All groups share one centre, and each spreads out both ways along 15 directions, with some noise.
In the rows, 128 means zero.
Some rows, each with its group after it:
[115 116 112 140 101 172 118 134 114 137 127  89 138 109 111 136 127 143
 156 113  80  69  78 198 162 142] | Zoto
[125 145 147 115 110 117 123 107 157 118 137 113 117 113  67 184 128 162
  75 160 145 109  94  92 123 129] | zugik
[129  42 157 151 145 132 109 112  77 122 125 137 165 130  76  99 106 103
 140 160 141  91  93  66 127 115] | Zoto
[156 111 163 113 121 161 135 121 117 174 109 105 106 166 136 185 111  89
 180 131 176 145  88 117 105 125] | Suge
[129  74 151 111  31 111 100 102 131 120 112 111 174 145  89 126 123  94
 159 151 146 157  98 120 109 104] | veka
[152 131 150 104 160 155 131  68 132 136  89 116 126 159 127 121 159 132
 126 120 112 167 101 151 126 168] | Zoto
[161  92 102 111 144 135 150 129 156 113 178  84 144 125 107 120 124 109
 126 107 172 135 102 106 150 109] | zugik
[129 136 153 125 108 165 141 117 123 131 164  85 122 150 110 175 171  95
 182 126 141 113  88 138  76  97] | Suge
[165 146 126  50 148 131 128 123 119 124 152  76 125 167 146 102 199 128
  96 115  98 155 153 164  96 107] | Zoto
[130 143 151 105 131 146 180 110 192 168 149  91 107 140 124 174 110 170
 194 119 170 134 130 150 130 161] | Zoto
[143 134 147 108 143 146 107  95 127 123 155  55 129 116 119 179 184 135
 142 185 154 127  90 144 103  76] | Suge
[143 157 168 105 132  68 138  79  84 124 107 155 111 118 158 134 119 154
 131 125 104 118 178  43  76 136] | Zoto
[175 101  66 111 134 137 115 126 151 122 121 121 127  94 135 128 120 126
  95 196 170 135 114  47 119 118] | Suge
[144 180 156 117 108 143 163 117 116 160 143 127 145 125 128 134 145  93
 140  97 123  95 143  97  94 166] | Zoto
[115  60 189  82  55  91 116 130 113 112 163 105 134 158 113 132 172 115
 112 128  88 177 171 141  88 122] | Suge
[167  83 154  67 106 138 149  37 158  96 201 128 192 151  76 106 150 103
 165 117 112 162  76 137  99  71] | nov
[170  78  87 184 122 138 129 164 119 143 126  87 134 101 172 133 122 149
 165 180 153 112 116 120 128  83] | Suge
[210  54 124 139 115 137 149 124 106 162 122 127 140 129 184 118 109 114
 147 126 113 157 106 119 122 110] | Suge
[177 133 124  90 128 125 129 108 141 141 161  97 178 103 127  82 163 130
  81 155 130 115 132 125 129  96] | zugik
[142  71 134 186 129 105 124 115 132  79 124 151 120 106 133 129 140 132
  79 152 138 170  62  72 116 112] | Zoto
[163  57 116 148 142 152 141 105 111 124  87 110  50 104 173 171 120 174
 141 149 121 135  79  86 111 142] | zugik
[195 140 153 125 159  85 109 121  62 136  87 135 133 180 157 134 143 108
  77 140 127 165 142  71  83  88] | Zoto
[135 142 136 110 119 139 155 116 143 130 119 115 110 159 120 141 136 141
 137  96 116 143 128 142 118 163] | Zoto
[126 112 154  59 132 141 109  79 153 130 140  97 122 137  78 142 152 144
 115 171 162 128 115 128 114  91] | veka
[162  65 103 137  70 119 129 158 120 104 112 115 109 174 115 100 153 161
  97 130  92 124 124 121  78  65] | veka
[150  96 168 114 113  59 126 138  77 126 131 120 122 121 179  77  99 126
 108  78 144 120 135 100 131  75] | Suge
[130 109 133 135 106 104 121 140 113 100 199 131 147 119 137 196 119 102
 155 125  94 158  92 153 128  92] | Zoto
[143 132  98 111 157 120 131 184  83 107 173 127 132 146 142 119 114  95
 141 113 118 100  89  78 106 138] | veka
[161  81 117 145 167 135 131 157 125 135 116  77 143 174 122  80 148 128
  97 115 155 152 115 144 157 128] | nov
[151  98 183 208 186 129 156  82 125 136 133 116 136  78 155 114 160 147
  95 124 136 139  92 114 155 159] | veka
[144 119 145 178 140  83 180 114 126 101 162 122 143 142  80 130  95 180
 137  88 133  87 114  65 119 121] | nov
[137 123 146 134 136  86 119 126  75  64 203 106 144  74 185 120 181  93
 126 129 110 138  69  83  90 107] | veka
[136  97 139 158  75  93 130 108 143 128  84 130 149 116  67 111  94 184
  80 141 130  87 117  86 144 132] | zugik
[136 105 145 131 130 111 140 112 118 126 112 164 148 132 147  72 109 131
 114  81  90 147 116 138 156 170] | Suge
[136  96 157 120 180 129 123 112 121 100 179 113 105 121 118 166 159 130
 103 164 141 144  73  97 106 110] | zugik
[172  91  93 115  90 191 163 108 157 141 117 132 115 128 129 155 144 118
 130 130  73 145 108 123 106 197] | zugik
[177 121  96 137  42  97 127 133 138 101 142  76 170 128 129 129 147 128
 129 119 125 142  95 137 114  67] | veka
[116 166 125 149  70  81 139 121 124  66 152 130 146 150  73 151 135 143
 128  91  88 110 111 105  91 103] | nov
[154 102 106 139 118 114 134 159 118 106 121 125 113 197 120 149 125 128
 128 108 110 169 121 127 105 108] | Zoto
[143  91 113 126 124  94  97  98  95  82 141 128 135  67 154 154 110 109
  95 118  95 158  90 110 172 130] | zugik
[120  83 117 146 138 114 172 130 177  75 231 112 142  99 117 124 116 126
 142  74 146 156  83 136 169 123] | Zoto
[153 131 175 162 118 111 173 169 100 176 175 118 126 114 185 144 109 116
 161  91 142 101 138 114 113 120] | Zoto
[135 107 140 110 111 171 126  89 140 109 131 127 122 115 119 150 185 109
  93 135  70 158  75 147 115 182] | zugik
[130  86  76 142  99 137 110 103 155  59 131 106 132 149  72 132 168 107
 132 160 148 172 117 110  97  53] | veka
[145 134 141 156 134 166 149 135 159 153 153 157 182 172 116  97 127  69
 169 117 169 147  71 158 122  99] | nov
[155  97  90  68 153 133 142 126 143 116 155 121 147 172 114  77 120 118
 152 104 133 153 151 134 132 111] | veka
[184 126 159 111  62 157 111 141  88 170 104 116 127 148 152 147 156  48
  83  98 112 127  74 138  97 109] | Suge
[135  81  94  97  42 154 109 145 116 136  94 144 110 108 184 102 154  96
 141 156  77 148 166 129  87 152] | nov
[128 104  98 101 136 163 148  82 186 130 132 126 142 159  64 131 104 126
 177 129 160 148 163 140 143 117] | veka
[129 152 157 166 116 139 134  88 138 109 178 127 158  66 158 165 179  76
 100  88  85 183 103 201 167 142] | veka
[127 121 133 154 122 127 140 150 129 127 191  96 129  73 135 155 128 151
 124 128 117  78  90 144 146 112] | Zoto
[180 117 187 121 122 191 170  63 120 176 138 114 139 137 142 120 161 116
 176 110 116  99  58 154  84 109] | nov
[119 143 172 143 157 154 127 127  91 138 116 124 112 124 159 135 167  88
 122 118 119 133  89 115 111 186] | veka
[129  81 149  72 107  77 107 124  98 115 125 112 123 158 145 103 105 127
 153 117 151 159 146 123 115  75] | veka
[107 152 151 114 134 198 137 112 139 146 149 115 124 120 120 137 172  66
 168 134 150 112 109 132  97 160] | veka
[134  91 153 103 170 150 160 131 125 130 159 111 104 169 142 121 131  85
 170  84 158 164 126 108 116 164] | zugik
[155  94  94 166 129 122 145 126 113 101 190 126 146  61 147 163  94 111
 171 134 130 105  92  77 134  98] | zugik
[124 189 175 105  92 119 190 134 165 150 186 109 126 139 123 132 152 150
 134  77 121 102 153 146  90 148] | zugik
[158 135 163 131 161 135 151 117 105 162 168 110  90  76 179 172 113 129
 152 131 174  82  81  89 109  85] | nov
[139 156 149 110 121 117 104 142 135 147 171 128 184 101 159 111 134  64
 100 117 154 159  99 183 171  97] | nov
[135 166 130  58 119 126 118  61 131 140  97 106 129 120 139 142 124 140
 184 151 146 133 157 116 113 134] | zugik
[146  99 177 108 129 180 177 108 123 153 143 108  94 169 118 126 169  93
 170 118 160 109 108  68  43 138] | Suge
[119 126 129 130 107  96  89 140 107 131  72 103 125 125 158  92 139 166
 115 145 122 131 145 164 144 113] | Suge
[165 111 102 104  89 124  85  88  92 114 119 161 167  70 142 148 134 107
 102 193  58 136 124 101 116 129] | zugik
[152 120 128 135 133 154 126 141 106 121 143  28  90 129  73 198 164 129
  66 115 133  78  72 101 131 143] | nov
[135 125 149  45 102  95 131  95 144 109 170 121 147 113 103  99 147 139
  73 127 105 130 149 104 115 137] | veka
[152 148 121 123  98 167 115  80 155 122 125  89 138  99 121 176 170 137
 109 141  95 142  48 200 148 123] | zugik
[140 122 144 123  61  99 121 127 119 119 181 129 183  74 111 141 120 100
 104 128 105 100  89 107 132 123] | veka
[124 169 155 155 142 150 154 110 117 138 147 132 145 136 144 162 137 112
 182  92  94 132 101 168 127 162] | zugik
[137  87 175  75 165 160 105  90 136 130 154 122 123 134  95 179 151  63
 100 177 173 179  66  82 115 152] | Suge
[129 145 131 140 142 151 147 171 120 128 201  98  95  85 164 154 155  78
 141 130 183  84  91  82  88  85] | nov
[136 159 103 152  98 115 128 134 134 100 141  95 109  80 174 156 144 155
 120 105 111 123  81 167 144  95] | Zoto
[139  79 123  95 147 130 147 152 136 121 193 115 105 134 148 152 106  85
 165 118 178 160 124 101 123 103] | nov
[121 135 116 170 109 102  92 126  82  90  92 119 111 102 160 146 138 113
 146 148 140 128 105  89 102  88] | veka
[129  91 186 165 143 114 157 111 119 149 165 136 171 100 113 115  87 131
 149 100 134 104 105 121 167 155] | Suge
[131 135 151 158 158 123 122 141 112 122 125  89 139 156 113 122 151 129
 111 115 155 125  88 138 137 115] | nov
[126 108 200 147 180 144 133 135 113 151 183 137 149 116 142 121 135  64
 121 121 178 134  61 127 141 116] | nov
[116 177  86 130  79 153 139 147 165 100 185 131 194 133 126 110 176  64
 165 102  88 167 130 196 126 147] | nov
[126 122 190 166 150  97 171 147  91 154 133  93 105 139 173  97 127 180
 154  72 134  88 151 140 126 126] | Suge
[168 124 140 103 168  99 113  69  94 111  75 133 118 181 144 137 140 148
 122 133 104 192 129 115 106 117] | Zoto
[139 182 142 114 138 126 142 128 161 135 143 146 137 194 103 140 125 105
 136 108 179 150  89 138 101  74] | nov
[153 162 149 153 135  75 110 109 104  96 117 112 179 152 130  82 166 160
  70  94  86 150  97 187 149  88] | nov
[105 138 159  89 138 197 147 107 133 121 177 128 123 133 136 110 184  30
 183 106 151 135  76 121  79 156] | Suge
[113 110 124 137  69 128 101 147  95 129  84 112  80 148 148 149 126 126
 182 141 146 109 134 139  78  38] | veka
[129 216 117 143 101 132 107 124 131 126 134 120 175 105  82 177 152 104
  80 132  96 101  88 152 145 139] | zugik
[128 101 135 186 127 168 157 150 105 126 158 130 114 113 137 152 146 131
 153 120  77  91  78 137 108 152] | Zoto
[154 146  72 128  92 129 140 147 164 109 137 136 156 148 101 112 141 120
  95 122 112 140 132 123 115 119] | nov
[183 138 157 138 143 163 161  94 122 160 165  99 160 108 139 135 154 114
 122 101 109 108  67 158 136 123] | Suge
[102 103 152 174 134 133 126 119 100 103 103 149 141 136  89  92 142 107
 104 112 111 112 105  87 122 177] | zugik
[ 89 161 128 119  81 158  98 133 124 107  89 141  96 148  87 171 160  85
 111 149 118 122  92  98  74 162] | Suge

New rows. What belongs after each?
[153 125 106 139 105  96 133 138 132  85 177 130 156 129 127 147 123  96
 106  82 105 170  97 135 146 104] | Zoto
[119 136 151 157 128 111 175 147 127 117 165 125 160 201 113  76 140 129
 204  78 134 124 149 150  87  90] | zugik
[159 142 138 186 114 100 152 152 134 131 161 126 122  80 177 167 129 145
  81 112 118 135  86 127 141 122] | Zoto
[110 123 198 138  83 141 119  93 113 164  96 135 146 112  60 135 105 103
 125 146 170  52  92  61 112 147] | Suge
[ 91 123 175 148 114 142 139 100 154 117 194 132 135  66  96 154 151  80
 113 121 154 120 131 116 135 118] | veka
[115 173 113 120 121 136 138  89 148 100 165  91 118 112 139 216 156 167
 220 150  96 144 124 174 103 119] | Suge
[155 111  86 103 127  93 100 142 131 116 115 147 139 114 182 134  84 117
 108 124 116 203 126 150 181 141] | Suge
[124  81 148  97 119 123 135 171 132 153 127  83  97 199 103 136 110 149
 170 138 187 121 153 117 100 102] | Zoto
[136 136 126  94 176  77 109  78  94  77 177 120 139  64 167 158 115 115
 126 106 107 167 115 117 172 125] | zugik
[133  97 195 107 117 126 119  88  83 131 132  61 122 127 118 134 159 126
 138 109 136 104  89 127 112 113] | nov
[199  82 132 132 128 155 151 131 124 157 151  72 176 141 118  95 140 143
 146 153 149  88  42 113 111 108] | veka
[138 173 143  92 141 100 135 142 161 144 159 137 146 147 126 144 103 106
  96  89 158 169 131 152 163 136] | nov
[139  97 179 100 115  82 162 139 134 153 210 110 149  68 137  92 113 165
  90 123 136  79 171  92 141 134] | Zoto
[143  91 154 112 121 121 180 100 155 113 186  75  92  76 165  88 166 173
 129  96 153 106 109 109 111 109] | zugik
[138  90 160 135 109 152 131 124 126 134 160 125 128 111 142 144 173 110
 152 194 136 133 104  96  63 104] | Zoto
[144 103 153  82 142 106 113 101 117 144 100 104 150 172 109 116  98 135
 116  84 121 162 121 184 190 143] | Zoto
[210  98 104 176 147 147 175 123  90 108 106 121 106 202 133  89 152 141
 118  65  88 111  67 107  77  76] | Suge
[155 130 144 128 135 151 177 138 128 142 180 136  97 132 174 152 136 101
 161  89 128 127  95 120  84 110] | nov
[148  65  77  77 127 185 120 141 169 147 125  94 126 118 111 102 148  99
 102 183 162 145 154  94 137 176] | nov
[105 119 141  82  48  84 141 116 144  84 153 129 126 132 115 106 136 114
 116  59  96 157 158 127 117 148] | zugik
[152 101 135  74 118  98 118 109 140 138 106  99 146 147  99  78 116 129
  79 120 167 139 156  98 152 130] | zugik
[151 124 203  93 131 137 144 118 139 175 165 112 138 111 147 114 179  99
  85 167 171 140 134  96  89 143] | Zoto
[135 128 127  94  93 165 144 124 150 156 164 106 149 145  95 159 109 106
 196 127 152  98 102 148 114 108] | veka
[146 104 139 142  95 154 149 137 129 107 171  94 140 128 134 100 201  91
 122 127 123 125  84 107  75 122] | veka
[131 114 137 136 129 136 141  81 119  99 132 134 117 107 125 146 162 158
 151 167  92 116  92  74  70 150] | veka
[113 148 134  76 124 107  82  70 127  82 144 102 151 108 101 159 149 125
 128 157 133 149  94 145 134  79] | Suge
[138 126 196  74 112  92 182 124 130 151 200 106 118 127 162 129 121 112
 152  59 146 140 171 113 111 141] | Suge
[173 134 138 140 116  94 163 124  89 141 130 131 127 119 200 105 119 150
 148  73  79 119 155 136 116 121] | Zoto
[128 154 138 104  95 128 141 142 115 129 111 181 104 131 151 105 116  68
  80  67 112 128 107  76 105 183] | Suge
[146 158 115 131 173 162 140 134 141 137 122 104 112 151 140 140 153 124
 111 112 134 147  88 157 138 160] | Suge
[151 149 161 114 157 134 130 154 132 166 158  84 125 138 127 175 115  92
  90  90 180 134  83 157 173 126] | nov
[130 114 126  85 134  96 131 148 124 128 162 117 131 161 121 138  76 112
 154  86 159 139 146 135 151  93] | veka
[149  63 177 109 130 120 130  95 133 156 134 105 136 135  94 135  94 174
 144 157 169 106  99 121 137  81] | veka
[140 153 138 107  90  56 133 138 107  93 133 107 117 149 138 104 153 174
  61  67  73 129 165 139 119 104] | Suge
[112 116 162 123  76 153 100 139 115 152 128  93 113 110 138 199 160  99
 160 191 142 131 119 134  93 133] | Suge
[ 98 113 127  85 110 140 106 124 117  98 133  73  96 112 113 159 178 114
 124 151 125 129 141 108 108 174] | nov
[124 144 198 132 110 155 151 144 120 190 183 115 148  82 150 131 122  54
 146 100 180  80  97 123 133 142] | nov
[107 171 102 147 143 176 145 192 139 119 173  59 100 139 118 164 177  76
 157 119 187 103 107 116 101 138] | nov
[163 130 140 142  72 137 158 162 163 175 102  88 137 191 104 110 130 161
 108  92 142 112 114 179 129 108] | zugik
[119 132 178 150 131 151 135 106 140 146 117 113 135 140  95 165 139  92
 127 119 159 149  89 123 139 181] | veka
[156  17 100 117  92 142 147 142 100  89 142  70  99 155 128 101 168 125
 146 106  87 137 143  98  85 132] | nov
[164 124 151  94 182 110 145 115 125 126 149 107 126 168 107 104 160 118
  98 152 189 140 152  37  73 103] | Zoto
[140  62 183 162 157 115 163 163  95 124 178 139  97 138 164 113 141 124
 100  96 114 137 105  96 104 143] | zugik
[150 140 211 130 113 117 183  76 113 156 170 107 158 142 133 110 122 129
 203  62 146  88  92 135 100  88] | nov
[ 99 113 157  90 135 110 151 144 116 116 179 106 110 163  96 146 102 128
 175  79 139 110 152 111 119 145] | Zoto
[ 98 117 160 136 113  77  95 121 107  92 110 172 155 153 132  57 144 116
 124 153 137 158 131 108  88  77] | nov
[141  69 143 145 131 105 135  93 133  84 172 168 183 118  88 120 110  90
  91  95  98 179  84 105 165 155] | Zoto
[155  91 151 120 104  79 142 152  82 133 146 132 151 139 166 103  82 124
 165  91 115 128 116 100 126 141] | veka
[129 111 156 105 158  90 101 124  93 132 116 130 101 116 126 145  98 173
  76 145 129 105 125 115 146  92] | veka
[121 151 132  58 118 146 140  98 142  99 177 103 100 115 142 141 197 105
 137 131 112 145 133 122  72 133] | nov
[123 155 133  72  68 113 143 121 143 131 108 103  96 128 157  95 159 163
  98  75  83 128 168 166 117 163] | Zoto
[ 96 176 159 105 113 145 131 113 144 144 145 141 112  85 123 194 131 109
 122 142 124 118 129 107 123 207] | nov
[175 122 159 137 120  99 142 145 109 194 126 120 157 135 124 165  73 155
 136 146 144  96 153 101 134 120] | Zoto
[185 160 133  98 146 163 164 137 128 153 192  92 113 122 162 155 141  47
 136  92 187 119  72  92  97  96] | Suge
[143 152  70 160 117 149 132 155 127 110 125 123 148 144 135 126 135  69
 148  91 123 148 119 133 133 139] | veka
[179 149 114  84 165 122 185 107 148 102 213 128 112 137 172 168 137 115
 137  62  98 187 115 126 115 141] | Suge
[149  88 150 104  93 154  79 122 109 149  96 118 130 149  96 160 132  72
  84 158 149 138  57 128 125  95] | nov
[145 141 156 115  71 164 155 165 105 157 168  85 102 145 157 161 154  56
 156  64 133 104  92 153  87 105] | nov
[161  83 146 124 182 149 155 105 129 134 133 100 109 143 126 105 151 152
 119 131 142 131 109 100 116 141] | nov
[136 126 125  87 112 178 148 135 115 131 148 113 111 179 166 130 163  95
 215 106  93 145 109 180  72 123] | veka
[127 173 146 121  73 100  99 101 136 120 107 134 144 118  89 200 132 162
  68 148  77 130  90 162 139 128] | zugik
[105 173 147  99 106 124 125  62 152 115 150 156 175  89 125 122 145 126
 175 160 115 136 130 132 110 136] | nov
[129 141 152 154 111 120 141 117 138 144 153 188 165 113 127 117  90  98
 175 152 177 105  85  86  92  62] | nov
[156  92 107 138 151 102 108  71 106  91 110 131 152  97 159 105 131 149
 144 154 105 162 123 124 142 100] | veka
[134 143 101 126 149 127 160 161 131 115 132  94  66 143 150 119 150 156
 146 126 169 103 159  64  68 114] | nov
[187 132 141 117  99 118 189 125 147 180 170  97 134  97 155 140 109 148
 141 108 143  95 162  85 115 139] | Suge
[124 107 140 167 112 111 147 169 108 119 170 109 124 134 145 151 119 116
 171 102 134 120 121 129 116 103] | Suge
[156 132 112 160 191 145 140 148 111 125 182  85 114  98 157 195 111  98
 149 102 166 126  57 123 161 114] | zugik
[121 130 142 108 125 123 132 135 101 109 144 102 100 152 183 104 170 116
 169  88 115 151 126 167  95 102] | Suge
[ 92 110 118 182  70 144 108 144 111  96 123 117 144 128  77 135 136 112
 185 161 135  78  94 109  91  87] | Suge
[139 157 120 104  63  98 110 108 137 127 135  81 133  91 144 208 146 177
 148 170  85 145 161 177 123 110] | Suge
[126 138 144 121 125 140 136 154 143 137 154  96 142 146  89 126 150  89
  79 100 152 123 112 126 140 165] | nov
[142 152 109  78 128 147 179 110 164 114 162 112 101 156 116 123 168 159
 143 106 100 121 153 108  68 155] | veka
[108 128 110 113  67 145 141  99 148 132  93 158  91 129 117 122 132 148
 147 122  89 117 210 138  93 115] | veka
